The first 7 rows are patterns. Each new row is the sum of 2 different patterns, raised or lowered, with some noise. Before adding, each is slid sideways (what falls off one end comes back at the other) and multiplied by a number that may be negative. Names go in the order of the patterns.
In the rows, 128 means zero.
Known rows, each followed by the names of its patterns:
[101 118 145 135  81 140 131 129 130 111 156 151 114 129 114 126 127 138
 117 109 134 133 139 121 143 124 134 102 120 106 156 123 138 114 132 123
 128 141 137 120 127 125 123 142 126 137 175  81]  U
[127 137 139 131 119 131 122  97 127 157 138 146 127 130 140 132 107 125
 110 131 130 108 158 123 174 136 129 138 105 133 113 139 123 128 136  81
 131 115 134 100 175 110 145 140 124 122 117 131]  Q
[120 139 123 151 170 134 133 134 164 137 122 122 131 117 142 129 124 131
 121 149 108 121 141  81 120 105 129 132 120  98 116 124 143 131 129 115
 114 129 159 130 111 134 113 113 128 122 125 150]  K
[131 155 141 110 134 136 166 121 175 129 136  81 129 130 159 141 136 102
 134 105 148 168 109 155 103 123 135 128 116 133 108 100 134 136 146 105
 115 168  86 138 144 138 156 133 139 136 116 105]  C
[129 139 127 116 124 129 122 133 123 175 121 127 112 122 112 120 128 114
 114 116 133 163 135 106  90 126 171 114 133  85 175 125 175 118 125 127
 122 121 149 125 156 164 151 119 168 114 127 122]  R
[115 151 139 114 132 162 125 112 125 118 175  97 158 130 172 137  81 159
 104 138 153 155 157 102 144 124 126 115 154 130 128 137 132 148 121 133
 126 162 102 127 135 130 128 130 130 131 106 152]  N
[ 97 138 119 128 124 140 102 144 118 123 112 131 136 133 132 125 126 168
 150 108 125 125 153 118  81 129 110 132 161 149  88  91 129 140 128 168
 125 115 120 128 135 126 134 150  81 152 126 130]  S

New rows. What belongs after each?
[111 133 146  97 106 130 106 128  86 187 104 127 110 128 135 130 128 142
 102  76 155  99 148 134 117 136 128 122 141 172  99 115 109 145 136  87
 164 115  92 129  88 133 119 109 137 167 119  87]  C N
[142 111 145 131 137 129 153 144 156 149 145 120 120 144 140 110 161 121
 121 124 110 130 120 148 139 146 123 109 115 141 128 120  99 132 100 148
 130 156 113 130 128 116 129 130 150 146 136 100]  C R
[113 130 124 129 121 121 118 117 125 124 128 145 125  99 118 108 103 145
 128 127 130 123 157 116 122 135 106 135  85 107 131 118 145 123 132 114
 132 131 115 150 118 134 114 142  94 145 119 127]  U Q
[131 126 108 157  93 105 121 109 182  96 161 120 167 133  80 184 103 143
 143 169 118 114 128 113 125 120 153 125 125 128 120 141 127 128 128 176
 106 105 126 115 126 125 121 125 121 146 128 143]  Q N
[130 117 102 123  96  93 101 146 124 116 114 142  80 158 128 112 140 112
 172  92 136  96 163 150  84 129  98 131 178 134 187  92 140  67 115 105
 172 131 125 101 125 112 129 159  96 175  64 110]  C N
[137 114 111  92 141 107 113  97 110 153  80 130  95 119  96 104 125 112
 117 120 136 107 110 118 109 111 114 124 122 152  64 119 111 125 123  85
 128 119 116 135  89 145 118 100 129 106  94 122]  U N
[124 152 109 121 135 124 107 125 156 138 134 113 127 148 135  95 124 110
 145 124 128 154 123 147 133 126 148 107 133  98 140 109 133 149  71 139
 100 128 100 168 103 143 125 108 122 116 136 116]  Q C
[101 124 148 107 129 116 106  98 131 122 113 124 137 122 113 120 125 112
 132 102 130 122 131 105 129 120 117 122 123 100 110 130 134 111 114 116
 140 127 130 104 106 120 144 148 100 131 106  99]  N S
[123 104 112 130 136 123 146 114 123  74 116 109 137 119 120 102 101  99
 123 142  91 146  91 116 121 109 105 113 100  94 121 123 127  94 107 136
  78 118 134 121 137 117 120 123 107  91 115 126]  Q C
[156 143 105  94 130 139 127 160 117 130 127 124 157 134 142 144  93 149
 140 134 109 131 123 128 131 143 109 124 119 134 115 139 142 133 135 128
 116 160 140 119 114 106 144 120  94 111 110 134]  K S
[113  42  71  70 113  85  92  84 114  80  94  76  72  65 130 132  95  67
 106  43  85  87  89  90  76  76  75  67 115  65  81 111 100  74  83  78
  76  69 102  61  82  77  98 102  81  67  54  84]  R S
[118 120 145  93 137  89 118  70 113 100  93  98 102 108  97 106  94 126
  96 106  88 100 108  95  85  88  82  96 103 117 103  99  78 111 133  92
 118  56 138  73 127  96  95 115  95 107 110 104]  Q R
[108 124 131 128 125 120 120 173 133 110 109 114 155 113  55 126 115 129
 162 121 101  70 125 112 119 190 105 121 110 111 115 105 145 136  81 148
 127 109  91 133 109 121 108 137  97 138  95 133]  N S
[121  91  84  97  89 109 117 108 100 124 105  96 119  90  96  83  90 110
  94  89  97  87  93  95  64 153 106 102  74  87 111  84  96  85  85  97
  83 106 112  79  78  95 125  80 105  76 123  92]  U R
[141 128 168 157 150 108 127 118 147 127  89 122 112 138 182 157  88  78
 134 176 122 166 101 159 124 167 131 130 138 145  95 167 129 156 136 158
 119 163 122 143 110 146 133 130 112 132 140 133]  R S
[116 135 124 135 132 128 125 115 131 106 128 124 157 131 123 122 118 119
 122 124 134 114 123 126 163 116 118  94 122 158 121 136  97 159 122 154
 119 130 125 126 134 143 114 146 145 142 118 151]  Q R
[140 165 155 125 156 151 140 152 134 162 151 123 148 136 144 132 149 143
 141 152 156 146 144 157 144 154 127 152 140 155 160 157 149 149 144 152
 165 158 145 142 145 146 158 152 153 159 124 141]  U K
[177 118 168 139 144  94 129 144 162 150 124 101 124 127 150 178 106 164
 104 127 146 137 118 139 110 102 147 139 154 141  92 156  88 154 154 114
 169 138 146 142 114 129 151 149 147 108 141 142]  U C
[122 134 122 114 146 107 136 126 146 105 127 129 133 132 122 124 120 115
 148 100 156 128 107 124 141 120 107 116 121 168  99 135 119 164 126  83
 134 108 115 143 143 161 103 135 110 118 111 155]  C N
[ 99  96 122 104 100  77 136 122 110 112 107 105 113 128 135  81 128  85
  96 126 109  80 128 125 123 121  84 168  90 116  76 126 163  82 134 107
  83  97  88 137  99 114 128 115  88 120  90 102]  K N
[161 138 151 122 149 132 160 129 141 154 163 131 133 131 134 141 147 105
 117 158 144 146 120 153 173 140 145 134 107 133 169 173 132 132 137 109
 147 154 144 141 134 140 139 121 177 138 124 127]  U S
[137 120 151  99 143 118 159 128  90 145 103 138 131 135 148  84 131 110
 122 116 136 112 118 124 133 137 117 120 115 146 120 125 122 124 116 119
 126 122 108 146 110 142 128 123 145 148 123 115]  K N
[135  80 146 132 134 114 131 156 147 118 134 119 129 128 152 109 124 125
 130 147 125 126 131 145 113 131  85 172 109 140  94 130 155 113 156 133
 112 116 110 141 135 132 140 177  77 106 122 141]  U N
[111 121 120 130  98 106 104 143 105 117 143  56 138  89 173 113 119 117
 135 104 160 129 122 114 118 138 121  78 151 111 106  68  72 132 110 113
 103 148 160  91 125 128  79  88 122 161  73 104]  C S
[138  87 124 118 148 121 166 108 121  71 110 130 143 135 165  46  95  84
 148 158  54 151  93 112 122  98 130 142  83  90 105 118 131 102  94 132
  83 130 141 118 153 116 130  98  95  74 144 134]  U C
[127 124 134  84 121 134 127 125 122 123 126 133 104 151 115 138 134 120
 161 132 143 144 109 143 134 129 141 112 103 132 148 140 135  75 149 124
 124 110 135 160 112 146 105 119 101 113 131  85]  K N
[140  98 127 132 126 103  85  95 117 158 121  87 112 101 183  44 125  82
 131 137 120 129 127  88 104  93 100 103 115  82 135 139 117 147 107 122
  96 120 116 142 118 129  55 130 103 144 146 117]  C R
[109 121 131 147 140 133 107 145 123 123 125 135 131  84 136 126 152 124
 141 131 145 119 135 140 121  94 119 144 161 111 102 127 134 167  74 130
 106 131 117 122 123 161  85 145  99 119 109 102]  R N
[120 169 123 122 142 126 153 143 141 145 141 134 152 151 145 133 132 184
 119  98 161 143 133 104 130 136 134 136 138 170 152 112 132 141 133 132
 121 137  99 141 137 175 136 146 117 135 117 151]  U C
[124 146 126 132 126 108 124 127  88 136 169 142 134 142 117 134 122 102
 126 103 119 123 102 150 119 163 158 120 133  89 124  97 129 119 117 122
  68 129 127 133  83 146 103 165 127 120  92 136]  Q R
[125 117 114 121 127 135 121 106 116 121 133 128 106 109 129 127 140 116
 125 150 120 127 124 108 113 157 137 129 116 135 128 131 132 132 143 125
 123 119 117 141 119 126 123 140 116 140 115 122]  K S
[144 123 125 121 136 127 124 135 127 126  98 129 125 140 129 140 153 106
 123 132 141 124  83 127 139 151 127  92 149 134 148  99 121  99 131 134
 120 123 133 115 133 108 111 111 134  90 130 117]  U R
[121 141 127 109 117 146 136 143 135 133 116 129 143 133 130 114 137 117
 146 121 168 135 150  86 132 120 152 127 135 118 118 110 142 146 121 146
 108 128 121  89 162 152 128 103 124 169 124 116]  U C
[131 119 134 127 110 132 134 118 117  79 118 144  95 152  95 117 148  98
 129 107  89 113 166 144 100 101 132  84 117 105 131  89 114 115 149 103
 152  80 114 116 160 109 144 105  94 124 120 127]  C S
[103 132 120 102 127 114 110 110 120  85 127 122 138  98 100 139  85 124
 127  90 117 131 124 124  88 108 151 135 136 100  96 103 172 140 146 107
 123  56 117 125 143 124 115  99 115  83 165 124]  C S
[137 122 133 161 119 132 123 115 111 160 179 128  97 118  84 133 136 122
 124 143 129 141 110 160 130 105 131 111 114 135 121 153 117 161 108 141
 132 133 165 119 138 121 155  90 116  99 133 133]  Q S
[157 143 140 140 124 154 130 163 133 150 140 147 134 157 163 146 143 135
 155 173 139 154 140 137 154 129 120 141 134 153 172 155 110 120 153 149
 142 149 145 116 141 144 173 145 148 143 114 154]  C S
[125 121 140 129 106 117 114 155  88 107 120 117 114 121 115 140  92 138
  95 134 117  98 120 143 107  94 114 125 167  75 127 117 180 116  71 125
 115 123 163 136 140  89 127 108 125 101 155 135]  R N
[144  97 145 119 130 121 160 123 164 137 142 131 148 172 142 144 148 167
 139 134 129 122 128 164 143 145 137 133 158 124 120 145  92 133 121 128
 159 128 142 130 135 153 127 141 120 133 134 159]  Q K
[104 147 119 130 106 121 148 136 113 124 110 140 109  79 132 103 130 185
  97  66  81 132 134  83 163 121 109 114 104 147 137 112 136  69 139 117
 128  82 113 117 123 126 122 110 132 115  94 101]  U S
[169 143 138 122 121 117 125 161 117 151 122 125 147 128 125 139 110 136
 137 146 144 129  95 175  90 133 149 145 162 136 141 133 117 112 139 154
 149 136 136 122 158 117 173 133 132  90 145 133]  Q C
[ 70 117 116 110 109  97 120  89  86 146  57 103  88 130 101 104  82 101
  96 136  96 114 100 107 104 121 105  90 112  96  67  90 115 106 122  81
 122 130 121 150 108  87  95 158 137 101  92 106]  K S
[161 156 149 152 137 132 146 164 152 145 174 152 138 138 150 147 150 122
 147 167 162 167 147 137 166 117 158 124 135 158 132 165 146 161 135 151
 140 132 188 149 163 135 165 123 149 138 145 156]  Q C
[146 127 127 151 161 142 126 140 123 170 157 184 153 145 101 150 142 149
 147 133 119 147 106 181 170 161 167 120 141 127 142 117 151 118 117 150
 108 157 111 133 153 141 133 167 157 158 139 140]  Q C
[153 146 151 166 113 182 132 143 109 147 198 127 165 157 135 120 157 184
 152 158 152 172 147 159 156 134 149 134 167 160 154 103 178 166 143 160
 164 152 154 152 162 135 157 136 128 140 146 116]  K N
[135 132 129 162 122 147 137 130 141 130 152 118 122 110 124 163 126 140
 105 119 132 115 155 135 133 137 140 101 137 125 129 112  92 130 127 128
  90 136 137 133 127 139 120 130 131 140 126 122]  K N
[118  86 107 144 123 117 109 119 149  70 135 116 117 111 157 149 118 126
 134 106 116  90 116 140 152 120  69 120 137 147  72 120  87 120 128 120
 126 120 113 112  97  84 103 127  75 131 118 125]  R S
[167 166 150 184 159 173 155 139 152 167 183 154 125 170 131 178 131 161
 122 149 162 185 160 172 138 141 121 150 159 160 119 167 136 162 163 153
 158 163 162 151 149 180 149 120 163 174 162 167]  R S
[160 151 166 184 189 138 146 195 145 147 188 174 161 130 172 169 165 172
 171 149 195 152 168 134 172 156 170 157 161 153 180 165 156 161 164 175
 152 162 149 180 189 186 144 164 161 181 166 139]  U S
[ 85  74  69 107  79 103  86  85  81  78 102  88  94  88  81  77  96 103
  86  71  86  90 104  73  79  80  93  86  86  92  89  82  87  86  67  86
  83  70  99  88  80  90  91  91  98  72  99  80]  R N
[140 136 125  81 119 125 122  98 119  87 117 148 157 104 103 116 125 129
 187 128 102 128 115 120 128 129 141 115 136 138 123 129 175 128 133 131
 171 119 134 115 127 107 144 136 128 136 119 146]  K S
[125 136 110 128 123 142 165 151 105 109 129 175 116 142 101 181 137 176
 126 153 147 122 128 152 146 157 147 158 120 173 141 145 112 118 146 143
 124 153 136 126 135 134 183 129 139 133 113 132]  R S
[135 165 140 173 158 156 144 152 153 174 147 179 166 163 129 168 146 161
 152 154 147 155 137 155 166 143 161 139 170 152 149 138 151 138 139 154
 149 152 137 148 182 140 144 140 154 179 146 157]  C R
[110 151 107 153 130 118 121 138 122 109 120 100 166 102 159 127 172 128
  84 158 102 140 142 160 156  97 163 127 136 113 149 131 140 140 134 139
 119 130 132 165 102 112 132 137 122 134 138 129]  K N
[127 115 143 126 134 124 128 155 117 161 119 133 115 144  96 134 109 113
 134 154 140 113 108 123 146 120 136 103 158 148 155 102 119 115 125 124
 132 125 158 153 155 120 149 134 108 127  98 128]  Q R
[143 122 121 108 148 139 153 132 108 131 118 133 136 128 140 138 133 126
 147 123 128 115 129 126 101 146 139 131 114 126 149 144 122 127 119 134
 104 110 135 118 127 123 131 138 137 126 103 124]  U R
[161 200 128 153  91 133 173 131 132 117 147 111 176 142 156 120 122 174
 110 149 172 171 183 138 173 138 125 112 145 172 153 114 143 149 174 135
 181 169 141  93 131 137 160 147 148 105 138 109]  C R
[131 125 175 111 166 142 140 129 115 168 122 125 170 202 161 133 150 105
 119 159 192 142 128 146 106 159 144 149 136 160 120 131 125 178 119 142
 138 168 110 167 127 162 139 151 127 177 141 139]  N S
[138 139 157 132 143 138 151 122 160 119 140 150 149 119 135 143 138 144
 119 130 112 151 122 137 145 131 178 133 138 125 105 138 155 163 138 139
 127 112 139 142 140 131 138 139 137 112 177 124]  N S
[111 106 122 121 154 118 104 139  87 111  90 108 116 128 127 123 124 130
 155 124 118 154 144 134 112 133  92 120 119 113 119 124 119 130 102 109
 120  82 119  99 123 139 115  78 106 106 131 121]  Q K
[153 142 134 132  98 109 108 143 116 146 117 100 129 108 135 102 119 148
 137 133 136 146 129 122  93 138 116  98 154 100 136 112 139 125 116 125
 111 144 108 112 108 137 126  80  99 119  93 100]  Q C
[ 75 127  93 126 140 164  96 113  91 135 109 166 112 117 115 109 117 127
 126 141  88 126 121 112  49 175 137 131 102 124 146 121 111 117 107 139
 100 103 140 118 133 154 138  95 129 137 135 106]  U S
[142 121 105 110 106 150 117 142 133 149 110 131 136 112 132 100 134 125
 129 111 150 136 123 130 131 126 145 126 154 109 151  97 130 137 124 103
 136 147 134 141  90 153 106 133  92 126 179 107]  Q N
[133 128 138 136 124  81 126 134 144 165 111 144 117 123 111 123 101 127
 113  88 153 124 176 117 115 159  78 135 123 141 140 128 139  91 119  96
 131 120 171  97 143 141 148 115 147 128 128  98]  Q C
[148 132 160 156 150 153 176 163 129 151 180 150 152 123 152 119 152 154
 191 136 152 128 143 133 178 154 182 137 125 167 135 184 161 155 148 177
 158 172 204 158 162 142 177 173 134 203 152 135]  K C
[121 132 129 137 127 123 148 139 144 117  91 127 132 164 104  78 136 116
 175  78 134  75 136 128 121 150 128 111 124 111  67 113 123  78 143 129
 136 122 115 120 133 127 128 129 122 145  79 119]  Q R
[165 122 144 126 130 136 146 114 139 106 137  96  94 139 116 133  84 118
 137 135 122 142 107 118 136 130 143  99 143 152 100 179 141 154 139 125
 141 159 137 122 114 136 132 136 143 131 115 125]  K C
